There are 4 nested groupings, the coarsest first. Each group lies inside one group of the grouping before and may be the whole of it. The rows also spread widely along 17 directions, which tell nothing about the answers.
Known rows, each followed by its group in each grouping:
[-232,30,110,-354,-25,-103,-37,-107,-253,63,330,464,-69,43,-70,-223,194,362,44,-14,16,-167,-28,100,-244,-232,17,-156,261,-141,134,-286,-31,260]
Q_196 befi Q_143 Q_311
[-20,-30,42,-177,49,74,78,36,-240,65,138,-257,5,412,-38,17,-14,100,-51,-145,-200,250,96,-158,-49,137,143,202,-12,-96,-225,22,-202,-99]
Q_196 guz Q_102 Q_776
[10,-9,-147,22,-191,73,-45,-10,292,319,108,245,183,-124,119,-45,22,228,199,173,-165,-182,-92,-50,-121,-252,75,-266,184,-120,216,27,-106,141]
Q_964 bas Q_243 Q_720
[202,-157,264,227,164,-195,-139,0,-40,-206,100,98,-129,-39,-29,84,469,55,38,-296,13,-98,101,199,-104,-2,-116,-222,-112,154,-58,-269,-69,-96]
Q_964 zes Q_469 Q_477
[113,-108,-51,174,-267,-60,-169,-9,296,-32,-47,295,-1,-63,40,-234,34,-140,-22,124,11,-167,-120,91,46,-88,-158,-106,-76,40,36,-109,262,92]
Q_964 bas Q_363 Q_679
[-179,-18,27,-1,-143,212,84,92,-61,107,200,158,202,195,68,-166,58,49,271,-48,63,107,127,7,79,43,276,34,-56,-343,8,25,5,106]
Q_964 zes Q_640 Q_972
[80,-16,11,-210,-62,-74,-89,-75,-159,100,118,0,-152,105,-26,-202,265,89,132,-275,-40,94,67,119,-44,-130,169,-5,-153,-145,-228,-256,95,-84]
Q_964 zes Q_469 Q_3
[140,-143,144,-135,-54,-186,-148,132,-159,75,133,-7,63,417,159,-141,254,157,161,-222,-68,-143,171,-15,49,18,-152,-88,-111,-175,47,-71,-136,-6]
Q_964 bas Q_363 Q_475
[-126,129,-30,114,-138,-48,-139,221,-100,27,53,123,-294,248,-249,71,313,118,70,86,76,-231,-140,344,-141,148,-52,-75,-70,1,247,-61,-56,342]
Q_196 befi Q_143 Q_578
[-2,263,157,-312,40,-34,21,-153,-55,-103,-55,342,-11,263,-42,-221,30,20,-12,268,-117,-56,78,90,54,-137,-477,121,-146,-185,119,142,-188,33]
Q_196 guz Q_711 Q_51
[193,64,188,-55,48,-198,-100,-94,68,-220,-167,277,1,28,66,-161,97,-32,-171,-20,-42,-133,136,75,9,-51,-484,-10,16,55,48,-81,107,-45]
Q_196 guz Q_711 Q_221
[-162,216,-29,-285,83,-122,63,247,-188,7,-120,67,-25,118,107,120,311,220,-18,40,-181,-117,32,264,-145,226,-162,5,123,146,245,-354,208,269]
Q_196 potob Q_832 Q_620
[-177,-259,12,446,-100,262,-34,-135,-72,-218,182,105,-18,91,-289,-97,-2,-61,66,174,289,38,-255,-21,121,-73,90,-56,-163,-131,-94,174,-15,-50]
Q_196 Zale Q_418 Q_94
[72,-47,186,157,43,-33,-17,-98,38,-94,20,142,-79,157,65,-24,35,86,-18,-184,-56,133,114,127,27,88,86,-118,-147,-141,-88,-179,-163,69]
Q_964 zes Q_68 Q_147
[331,-122,276,204,-188,112,-75,-20,524,-77,-76,56,41,143,7,-104,-325,-203,-195,-136,-145,-136,223,-134,31,-40,-200,136,62,132,-234,132,-225,-171]
Q_196 guz Q_711 Q_51
[192,-283,-7,29,-70,-67,-18,-145,169,-58,-117,-272,3,-22,82,-50,140,-93,23,48,-301,40,-80,78,116,-119,88,-133,-318,258,-345,-393,175,-236]
Q_964 bas Q_363 Q_475
[73,179,-367,-160,30,2,116,-199,-197,209,-48,-204,-88,-99,10,-207,133,-66,3,90,-118,223,78,-211,-186,0,4,-49,117,-8,-165,304,-113,-319]
Q_964 bas Q_363 Q_679
[-17,255,-45,96,68,49,104,-121,-16,159,-133,-14,47,-119,-219,198,228,229,145,132,-128,104,36,114,-129,-177,188,-151,43,-179,29,8,40,143]
Q_196 Zale Q_418 Q_94
[-37,112,27,-69,-60,160,92,125,215,210,3,153,206,-77,71,87,89,127,131,1,-189,-115,168,83,-150,-69,87,-61,203,-23,81,-73,-4,120]
Q_964 bas Q_363 Q_679
[-202,-466,-60,303,-115,41,-184,-160,-127,-54,226,26,-9,222,-346,57,-25,-22,-59,-301,125,-122,-6,128,-16,-7,222,-157,9,-66,-245,-192,-72,-28]
Q_964 zes Q_640 Q_972
[-55,130,-189,-211,216,-291,-82,-179,-434,93,64,145,10,26,102,71,327,555,-14,33,-116,56,-194,-38,-230,-102,-252,-328,199,-246,351,-73,-63,178]
Q_964 zes Q_68 Q_147
[0,-67,59,197,-215,39,-92,-40,85,-21,75,201,-33,119,-22,-172,-78,142,-68,-22,120,-75,-43,-25,-69,33,-57,-121,194,-139,86,32,11,202]
Q_964 zes Q_640 Q_972
[-38,-66,90,49,-67,-138,-180,-175,-40,-13,328,467,-125,245,-138,-144,-30,106,-97,-65,-28,36,-91,-13,-108,-49,-60,-100,11,-254,56,-29,-280,243]
Q_964 zes Q_469 Q_3
[-22,-8,-181,121,-123,-124,-116,30,57,162,-34,-41,136,55,-97,264,81,290,-48,153,-299,113,-348,10,-101,-80,201,-113,62,-113,147,-273,320,408]
Q_196 guz Q_711 Q_221
[11,16,-246,-293,4,84,-144,139,-70,156,91,-54,-316,-13,107,20,221,188,-10,-283,-138,-54,-195,225,-191,20,17,46,-59,180,-65,-310,-41,-163]
Q_964 zes Q_469 Q_3
[-340,132,-123,-55,301,-33,164,-200,-385,-74,65,282,-197,-34,106,-71,185,218,22,14,-17,184,59,254,-100,222,242,-308,-50,-73,92,-238,-286,78]
Q_196 Zale Q_418 Q_94
[-59,-118,-225,47,-226,-21,-34,3,87,177,-3,-30,6,67,110,-201,1,-5,114,0,-109,-32,-7,30,63,39,327,-157,-83,-12,-67,-197,56,54]
Q_196 Zale Q_418 Q_94
[290,-250,-42,268,-39,-331,-152,66,109,-31,-280,-468,138,292,-109,290,228,-203,-129,-89,-339,-139,178,-4,39,171,-259,-112,-130,289,-156,-95,50,-123]
Q_964 bas Q_243 Q_720
[-104,172,91,41,99,-86,189,-72,-237,-68,-180,37,-145,-89,105,-125,246,246,-2,-139,94,51,295,227,-158,225,210,-290,215,5,23,-268,127,142]
Q_196 befi Q_143 Q_578
[14,-38,-228,-38,-106,87,-136,65,234,65,68,-40,-152,-4,-278,150,99,-249,-68,181,-299,-122,-262,107,-99,-108,-98,173,-199,368,-157,-66,-107,-142]
Q_196 Zale Q_418 Q_94
[-56,-17,267,-212,-111,-307,17,-35,-129,89,-29,50,4,358,-9,-179,157,256,24,-186,-108,-365,484,154,-132,61,-7,-293,280,-18,57,-305,-149,289]
Q_196 befi Q_143 Q_578
[-69,16,194,193,68,499,56,-173,-13,-29,54,320,162,105,161,19,-204,576,315,54,188,290,-330,58,322,-340,198,-72,-357,-808,116,105,-37,50]
Q_196 befi Q_143 Q_311
[249,-84,71,70,-16,132,-187,112,143,34,-113,52,85,157,155,104,-36,158,13,-348,-34,6,-10,81,133,-83,-151,101,-182,-242,-71,-61,112,-138]
Q_964 bas Q_363 Q_679
[132,39,18,63,-111,-75,-9,-3,107,53,-95,-170,126,302,-51,85,68,-23,31,162,-288,111,-10,-61,72,21,-88,32,-190,-107,-23,47,-25,121]
Q_964 zes Q_68 Q_147
[-195,-49,-98,49,-189,-7,-66,16,17,-8,37,473,98,48,137,-233,-152,40,-142,-99,89,64,4,55,-17,160,95,-30,178,-206,82,-221,337,297]
Q_964 bas Q_243 Q_720
[61,-15,-131,-12,79,32,-52,98,-180,-30,74,-143,-356,-230,23,-60,503,45,57,-265,90,-37,-57,211,-251,75,59,-100,14,332,-131,-226,67,-281]
Q_964 zes Q_469 Q_477
[132,96,-4,6,-49,-12,-70,-87,157,-37,-174,276,-284,-242,102,-309,130,-71,11,-208,125,-151,191,307,-18,-57,-16,-129,-75,107,-122,-221,76,-172]
Q_196 Zale Q_418 Q_94

New rows, each followed by its group in each grouping:
[-300,188,-77,-132,55,95,99,114,20,-1,-38,386,232,-78,-123,152,203,-226,52,-20,-134,9,230,340,-53,84,16,171,-43,-10,21,-232,244,129]
Q_964 zes Q_68 Q_147
[125,-27,-34,128,187,122,25,-247,-82,51,-27,-218,-156,32,131,174,13,535,12,-84,-171,269,-247,-7,-57,-72,154,-296,-90,-184,-40,-75,-304,-88]
Q_964 zes Q_469 Q_3
[106,213,-67,-182,-251,6,-24,241,160,260,91,17,-37,97,75,-76,164,13,127,2,-255,202,-64,24,-103,36,246,199,-70,-86,-29,-175,213,238]
Q_964 zes Q_640 Q_972
[106,162,-86,-312,56,-286,-127,-47,-68,226,-228,92,-39,142,-55,-1,229,13,33,-340,-206,-211,446,328,-50,-70,-117,-61,-59,-101,-66,-229,-27,-82]
Q_196 guz Q_102 Q_776
[29,-61,-21,72,135,84,-104,-25,-69,-155,0,-20,-40,-103,-289,240,218,-11,-132,-59,-17,-51,-151,64,-126,-145,-252,119,3,206,-139,-34,106,-232]
Q_196 Zale Q_418 Q_94
[-122,180,358,77,-76,27,70,9,-61,-123,79,495,-73,143,171,-245,71,432,47,-4,170,120,21,192,-41,129,122,-191,106,-379,272,-254,142,579]
Q_964 zes Q_469 Q_3
[127,381,12,29,-87,-176,50,-104,48,158,-248,151,180,101,-120,-73,47,42,5,153,-107,69,295,-116,-45,-45,-155,-37,176,-340,137,286,87,249]
Q_196 Zale Q_418 Q_94
[-46,-202,-435,217,37,9,-158,-215,85,14,55,154,-29,-277,-92,147,25,-67,-128,132,-161,92,-442,38,-76,-136,14,-175,-120,111,-65,-114,77,-151]
Q_964 bas Q_363 Q_679
[-159,57,-63,-108,-162,-29,-169,-107,-35,-67,-27,589,-152,83,173,-415,61,247,86,134,254,-342,-157,339,92,-108,-375,-266,-94,-259,387,-107,18,213]
Q_964 zes Q_68 Q_147
[-130,-95,-28,54,-29,93,-142,-4,-47,53,348,386,19,125,-63,-50,241,96,314,73,71,-106,-193,141,41,-209,-16,-120,-270,-290,181,45,-272,51]
Q_964 zes Q_68 Q_147
[-77,-96,87,4,6,163,120,3,-93,13,274,-149,-4,88,-87,34,285,120,284,222,-143,120,-196,-14,-30,-141,293,-45,-218,24,-103,-81,-152,-42]
Q_196 befi Q_143 Q_578
[28,247,-124,-204,-73,57,-109,101,189,154,-138,392,-120,-243,70,-91,37,80,-80,-252,1,-220,132,253,-186,-80,-117,50,227,52,60,-187,173,7]
Q_196 Zale Q_418 Q_94
[154,-136,-58,73,-19,-130,-127,-137,-34,-89,140,83,-175,96,-66,-188,102,-235,-113,-32,-65,128,-54,-71,-32,15,-111,9,-186,66,-224,28,-111,-200]
Q_964 bas Q_363 Q_679
[95,60,-160,333,-77,-99,-82,-249,358,102,56,271,12,-114,-219,204,-75,-116,-95,274,-367,298,-257,-12,-77,-108,176,-112,-164,-115,-33,-28,-85,241]
Q_964 zes Q_640 Q_972
[-99,-37,-22,-39,-29,-304,-215,-90,-27,-37,112,544,-79,-85,-124,-106,267,27,-43,-52,-22,-237,-12,311,-146,-127,-77,-211,52,23,141,-402,142,243]
Q_196 guz Q_711 Q_221
[143,75,-121,-179,-228,112,41,-69,101,66,-65,-108,-205,46,185,-395,-141,11,-60,113,-72,105,-131,-153,-5,-12,-14,94,-16,56,-159,65,34,-166]
Q_196 befi Q_143 Q_578
[271,98,295,219,-44,215,35,-68,256,24,-86,7,-144,-104,-34,17,54,289,42,-91,43,25,53,77,-143,-184,53,-124,124,-82,-100,19,-59,2]
Q_964 bas Q_243 Q_720
[114,-75,177,97,43,-380,18,-200,-129,-132,135,42,-155,160,60,-190,144,67,-150,8,-203,245,69,-103,-128,166,185,-243,28,62,-102,-276,-133,196]
Q_196 guz Q_711 Q_221
[147,130,81,-147,-66,-94,-93,-91,-48,20,-46,157,-399,140,93,-246,78,234,22,-113,-13,141,-131,247,37,-60,98,-26,-245,-200,-96,-332,95,106]
Q_196 potob Q_832 Q_620
[212,56,200,-93,40,-96,87,-148,192,-117,-116,49,-42,171,217,-220,-19,-28,-51,230,-270,-53,158,-47,74,28,-324,-97,-143,137,-3,44,-374,-132]
Q_196 guz Q_102 Q_776
[32,23,-90,-9,-37,-259,-46,-121,-99,-48,-112,-135,-22,211,-114,104,-20,80,-381,16,-312,233,-99,-112,-162,200,-107,13,155,72,-77,-196,203,243]
Q_964 zes Q_469 Q_3
[-50,86,299,-88,171,250,301,-171,-157,-132,135,30,-208,3,88,-221,112,191,149,38,50,238,98,51,-44,-12,237,-53,-54,-45,-209,-72,-267,-158]
Q_196 potob Q_832 Q_620
[-1,66,82,247,-177,280,-58,39,157,100,318,362,-104,-90,-154,-95,72,88,159,-75,167,166,-158,20,-137,-140,311,42,28,-293,-18,88,7,169]
Q_964 zes Q_469 Q_3
[350,-90,339,74,125,-218,-85,-50,329,-156,19,197,33,-140,32,117,306,-112,40,-42,-314,-78,83,124,3,-224,-168,-81,-275,249,-134,-327,-53,-135]
Q_196 befi Q_143 Q_578
[-46,-12,163,-89,184,-20,61,-150,-83,-173,176,200,99,165,0,-3,271,-17,172,305,-204,65,-65,73,101,-108,-246,-59,-375,-53,56,-9,-315,-75]
Q_964 zes Q_640 Q_972
[-62,-163,132,15,201,183,269,-75,-204,-196,271,-236,42,210,165,-74,154,70,182,377,-143,198,-165,-277,70,85,-34,-67,-195,131,-46,195,-491,-284]
Q_196 potob Q_832 Q_620
[184,78,220,63,76,-346,-126,-101,-128,-116,-84,253,-82,77,-87,-59,327,64,-81,-189,6,37,207,177,-83,-15,-181,-144,-19,-147,-18,-214,200,166]
Q_964 bas Q_363 Q_679
[104,20,467,-80,3,141,58,53,134,-340,80,268,-92,67,102,-264,265,-135,138,47,55,-8,82,237,128,-68,-223,151,-364,92,-127,-203,35,-99]
Q_964 zes Q_68 Q_147
[90,-138,61,-264,-157,205,19,14,196,25,118,-98,84,28,111,-182,-83,38,-9,71,-211,-39,-137,-205,-2,-229,-48,192,22,206,-225,-114,53,-212]
Q_196 Zale Q_418 Q_94
[205,28,-146,-73,-225,20,-112,154,133,259,173,-173,27,78,31,9,225,118,197,133,-247,145,-334,-174,-80,-196,95,96,-129,-79,5,18,109,63]
Q_964 zes Q_68 Q_147
[-66,-153,-49,-8,-11,77,156,-87,-25,162,82,-263,46,100,70,-29,96,117,209,2,-203,-67,156,-29,-42,-5,326,-259,-7,83,-138,-67,-371,-162]
Q_196 befi Q_143 Q_578
[1,111,-104,91,174,-39,15,-133,-35,-171,-219,220,20,-317,-28,32,235,-133,-125,-98,54,18,146,193,-98,29,-265,-67,61,111,-29,-76,238,-184]
Q_964 zes Q_68 Q_147
[-19,7,131,-253,82,142,133,20,-82,-178,-41,-136,111,80,1,2,144,-53,-28,75,-213,177,-23,28,38,-52,-72,288,-154,154,-245,-217,246,-180]
Q_196 guz Q_711 Q_51
[-99,18,79,-130,-38,48,190,-192,76,-21,-177,-107,48,110,93,-66,-50,200,-45,184,-257,-69,121,122,-30,44,-19,-211,94,110,-32,-230,-108,104]
Q_964 zes Q_640 Q_972
[-148,104,-88,-148,86,-104,-124,67,-193,18,48,287,112,229,-112,146,117,128,-84,-6,-118,-73,-38,62,-65,22,-296,82,37,-149,211,-15,-17,172]
Q_196 Zale Q_418 Q_94
[85,179,222,130,-19,-49,-61,-21,142,-194,-129,407,-257,66,35,-179,84,8,-55,25,61,-56,62,347,26,86,-163,-67,-172,-47,109,-154,-25,188]
Q_196 guz Q_711 Q_51
[71,-226,323,-124,-147,22,-67,176,-51,-179,155,-106,-119,414,230,-262,201,224,166,35,-34,-88,-188,81,193,1,-18,4,-353,69,-36,-362,24,70]
Q_196 Zale Q_418 Q_94
[39,244,-143,-168,114,-42,148,49,-126,223,23,-8,198,114,286,-56,135,144,185,90,-251,219,157,-251,-21,93,36,-43,9,-218,155,236,-268,-35]
Q_196 Zale Q_418 Q_94
[143,69,49,129,140,73,152,17,21,-4,234,-11,-117,-132,292,10,196,301,141,274,-185,334,-355,-221,-126,27,174,-168,-37,43,121,21,-255,13]
Q_196 potob Q_832 Q_620
[118,190,134,66,280,34,169,-322,-16,-89,-419,-185,18,238,-14,227,-49,144,-71,-18,-289,221,259,180,141,85,-156,-116,-280,-205,-145,32,-318,-123]
Q_964 zes Q_469 Q_477
[-20,186,94,38,138,217,130,-6,297,1,-62,203,123,154,-21,204,-61,-152,106,230,-345,8,151,173,100,14,-116,92,-318,-43,44,163,-522,-67]
Q_196 guz Q_711 Q_51
[209,143,333,337,72,395,246,9,189,-295,-274,-209,116,-29,38,86,-76,-2,-63,103,18,416,10,-97,127,87,2,247,-107,-58,-209,167,249,-130]
Q_196 guz Q_711 Q_221
[131,-147,165,64,-95,35,-106,-193,202,35,162,205,67,57,-23,-87,-53,208,78,53,-118,-43,-143,-52,20,-355,41,-127,-57,-184,-35,-82,-136,39]
Q_196 guz Q_711 Q_221
[-155,0,167,420,-12,112,-18,209,64,-205,304,311,20,184,-352,190,296,-293,76,198,31,23,-63,122,-73,216,-64,110,-175,42,123,169,-194,229]
Q_964 zes Q_469 Q_477
[297,3,274,147,-180,-183,-118,51,53,-65,-127,-108,-101,304,-74,-54,43,176,-130,-105,-9,15,13,-56,-11,33,-134,27,83,-106,-57,-95,250,228]
Q_196 potob Q_832 Q_620
[-29,-32,-73,-7,133,44,32,-59,-158,-22,7,31,46,-40,209,-52,158,243,109,-19,-23,80,-76,-15,29,-32,37,-162,-68,-81,51,-91,-25,-121]
Q_196 Zale Q_418 Q_94
[-71,72,-333,-311,-126,13,-129,-78,-457,269,-310,-279,-170,395,-11,-218,20,341,26,-390,192,-131,193,207,29,23,-87,-65,61,-403,-79,25,131,-144]
Q_964 bas Q_243 Q_720
[115,-32,-151,14,88,263,170,-25,73,156,257,-81,-78,-250,269,-196,120,-87,269,-59,-66,156,68,-228,-105,-30,291,-73,-54,132,-192,251,-496,-552]
Q_196 befi Q_143 Q_578
[48,103,-161,-13,111,-27,48,-140,-199,73,-70,-117,-159,97,223,-59,22,318,-63,-76,-81,169,4,-56,-117,190,-25,-233,99,-117,72,76,-290,-64]
Q_964 zes Q_640 Q_972
[25,-60,-122,411,-206,188,-56,51,201,-47,44,144,117,53,-59,-40,-318,-176,-278,-69,118,128,-32,-321,-90,226,-130,147,316,-78,-3,402,22,27]
Q_964 zes Q_68 Q_147
[174,7,-27,29,-176,15,-7,229,95,161,221,-136,-63,215,-5,-106,87,-184,70,-21,-134,73,50,-266,-111,136,75,194,50,86,-115,220,-194,-87]
Q_196 potob Q_832 Q_620
[288,110,-108,142,-73,-174,-65,134,40,83,-131,-146,-118,90,205,-48,217,18,8,-24,-163,254,-54,-37,-13,213,45,-56,-165,-41,4,-32,147,62]
Q_964 bas Q_363 Q_475
[118,113,74,-78,-350,-190,-33,96,221,35,88,234,-312,73,263,-583,107,-14,13,204,-44,-158,4,39,-125,145,31,-169,96,194,157,-168,-54,291]
Q_196 guz Q_711 Q_221
[-134,50,-124,-311,-70,89,-25,102,-177,145,41,-63,-101,344,32,-87,-45,242,-72,-80,-83,-176,36,32,-134,117,-141,56,193,-6,80,25,-228,6]
Q_196 guz Q_102 Q_776
[-91,-158,89,-102,230,-23,148,-292,-100,-43,14,-80,205,24,-39,141,142,115,112,25,-340,133,107,70,73,-201,227,-168,-220,4,-260,-348,-121,-153]
Q_196 Zale Q_418 Q_94
[-142,147,95,-247,174,239,156,-117,-356,-7,217,-68,-296,161,-161,-45,111,248,17,-87,-33,302,-36,48,-169,-20,257,132,-43,-90,-254,-53,-290,-104]
Q_196 Zale Q_418 Q_94
[11,163,-47,-284,14,127,66,-1,-29,174,337,63,-3,273,-73,-37,-71,17,-18,219,-317,232,-111,-320,-160,-54,-71,276,21,-104,-28,343,-482,-68]
Q_196 guz Q_102 Q_776
[41,-169,-74,95,-32,-1,-182,-209,77,34,71,296,26,-210,-271,-39,106,-145,34,-240,89,-195,93,127,-52,-361,-24,-68,-17,-52,-224,-62,72,-282]
Q_196 befi Q_143 Q_311
[96,176,-39,83,-67,45,50,-94,167,76,-177,53,28,-245,-49,-39,117,121,20,147,-53,-94,43,30,-169,-172,-67,-149,246,42,73,60,123,17]
Q_196 guz Q_711 Q_51
[-191,37,-187,-21,-80,111,191,-132,-50,42,-59,193,86,-127,118,-448,-63,-229,39,-43,147,-25,426,-20,-21,154,152,-93,219,-15,-106,132,-11,-216]
Q_196 guz Q_102 Q_776
[-130,54,-65,-247,-17,335,91,-93,-110,15,-21,49,-237,-41,60,-304,40,127,125,-74,146,-40,16,266,11,-105,115,27,-99,-25,-174,-119,-26,-279]
Q_196 guz Q_102 Q_776
[1,-121,99,156,106,-9,-119,38,2,-23,185,265,125,165,20,167,91,153,95,-124,-100,59,-70,30,74,-56,59,-61,-198,-222,67,-110,-163,79]
Q_196 Zale Q_418 Q_94
[93,12,-16,-88,-116,291,63,-112,242,123,-78,-35,-104,-103,-84,-85,-186,-58,-21,-167,-80,63,72,59,-25,-185,197,179,15,26,-406,-94,59,-269]
Q_196 potob Q_832 Q_620
[277,369,125,25,85,-138,-46,-117,13,17,-252,292,-108,-37,-51,-66,186,70,51,-91,56,111,192,156,15,-135,-228,5,-96,-357,33,99,139,13]
Q_196 potob Q_832 Q_620
[22,-14,-200,-12,-252,110,3,103,181,154,-14,-106,109,112,-68,-83,94,-330,164,160,-211,145,-37,23,113,-22,174,207,-322,-7,-223,-16,221,-77]
Q_964 bas Q_243 Q_720
[166,99,194,33,71,-135,-27,-342,100,-42,-250,164,-86,59,-275,68,-4,11,-89,-109,-131,16,231,251,37,-222,-81,-65,-122,-179,-252,-177,26,-10]
Q_196 potob Q_832 Q_620
[-32,-52,68,135,20,178,41,205,40,-53,105,-18,115,-92,-26,151,333,-3,147,-54,2,-41,10,80,-109,20,19,23,27,141,6,-71,93,-55]
Q_964 zes Q_68 Q_147
[66,114,108,184,203,47,191,-168,-96,-8,30,1,231,15,-27,85,33,56,16,-14,-116,364,229,-261,-76,27,146,-28,131,-250,-83,262,-189,-71]
Q_196 guz Q_711 Q_221
[68,-28,-28,309,-48,157,-64,216,311,27,1,290,58,-59,154,42,-7,-105,-6,-146,42,-187,154,71,-70,192,-135,-70,109,79,146,144,-196,-58]
Q_964 bas Q_243 Q_720
[-133,111,-286,87,92,-90,76,-266,-45,-118,-61,390,-15,-294,71,-207,31,-160,-132,284,4,59,-53,-33,-82,77,-201,-192,75,83,127,132,-28,-110]
Q_196 befi Q_143 Q_578
[113,144,-169,-21,-249,-85,-188,-70,-18,273,-26,21,-399,99,-18,-235,82,420,79,-2,36,-65,-240,128,-116,-148,169,-249,16,-233,102,-103,-21,246]
Q_196 Zale Q_418 Q_94
[-57,272,-468,-85,33,-289,-30,-82,-90,172,-40,241,-57,-163,54,-90,365,-148,96,258,-208,93,-55,111,-121,67,-82,-196,-130,-25,228,28,-18,69]
Q_964 zes Q_68 Q_147
[-33,-47,305,306,14,385,197,-3,288,-173,23,53,59,-134,-352,198,-36,-267,-42,-53,4,48,212,106,-85,-19,177,206,87,204,-379,-16,17,-139]
Q_196 potob Q_832 Q_620
[-60,-92,-1,102,222,-197,-20,-1,157,-124,-38,222,353,-11,-77,487,117,-135,-157,128,-483,-29,-1,72,-28,45,-224,-30,-89,223,84,-246,-20,82]
Q_196 befi Q_143 Q_578
[-18,-159,-286,188,53,-182,-110,-5,-135,73,-53,-49,179,-17,-81,127,258,-241,80,-281,-108,149,148,109,71,74,291,-42,-209,-85,-195,-210,271,-154]
Q_196 guz Q_711 Q_221
[71,140,-98,168,59,-192,-8,-83,53,149,-125,188,47,-59,67,135,-5,232,-95,-68,-155,53,93,-33,-164,77,26,-258,282,-157,173,-27,-42,218]
Q_196 potob Q_832 Q_620
[102,-59,108,29,31,100,-28,124,-56,-87,190,-82,-243,280,188,-70,172,186,131,91,-101,191,-301,48,84,100,88,16,-404,-22,7,-107,-236,-29]
Q_196 guz Q_102 Q_776
[-354,-72,-155,35,-60,157,-25,-187,-30,99,201,471,92,-22,-129,-41,-137,151,-12,-46,61,-107,2,131,-127,-69,124,-185,240,-231,100,-59,-159,158]
Q_964 zes Q_640 Q_972
[39,221,-99,-262,302,-27,78,-423,-296,4,-37,198,-247,-180,76,-184,223,267,41,50,-37,229,-32,126,-115,-227,-118,-217,-109,-187,-66,-16,-212,-271]
Q_964 bas Q_243 Q_720
[105,167,-31,368,-48,58,-54,49,295,33,172,396,-8,-100,-59,117,-11,-105,-79,87,-134,309,-186,-103,-141,96,78,62,-16,-137,101,163,-81,228]
Q_964 zes Q_469 Q_477
[-57,139,64,-66,68,265,140,94,193,-173,6,281,-143,-46,145,-104,-28,-185,-41,172,-61,-22,-14,147,8,167,-221,178,-122,246,2,19,-208,-161]
Q_196 potob Q_832 Q_620
[8,180,136,-87,135,-117,39,-60,-45,-77,-176,93,109,186,-49,129,210,155,23,226,-227,-118,96,168,-3,-49,-347,-93,-68,-48,203,-23,-109,132]
Q_196 guz Q_711 Q_51
[-42,117,-198,-74,-185,-63,130,-121,150,104,-97,-167,-103,69,15,-198,-18,5,-84,526,-302,-182,-55,-90,-185,92,-134,-222,215,326,135,127,-303,103]
Q_196 guz Q_711 Q_221
[-138,-16,-35,-79,-17,-169,44,-261,-161,13,6,-58,-163,384,-256,-171,36,-93,-62,155,-148,-263,296,85,-107,95,-159,-223,63,106,-47,138,-601,-30]
Q_196 guz Q_711 Q_51
[-55,137,-32,206,93,-51,-117,-88,-190,-21,57,224,-396,-10,-249,154,224,360,-145,-31,89,26,-216,275,-317,58,-23,-259,147,-90,157,-91,-116,285]
Q_964 bas Q_363 Q_475
[-109,238,-271,-179,28,-110,60,-171,-158,251,65,321,214,-57,4,-14,-81,140,-148,11,-237,404,28,-231,-222,-5,139,26,319,-370,38,46,176,226]
Q_964 bas Q_363 Q_475
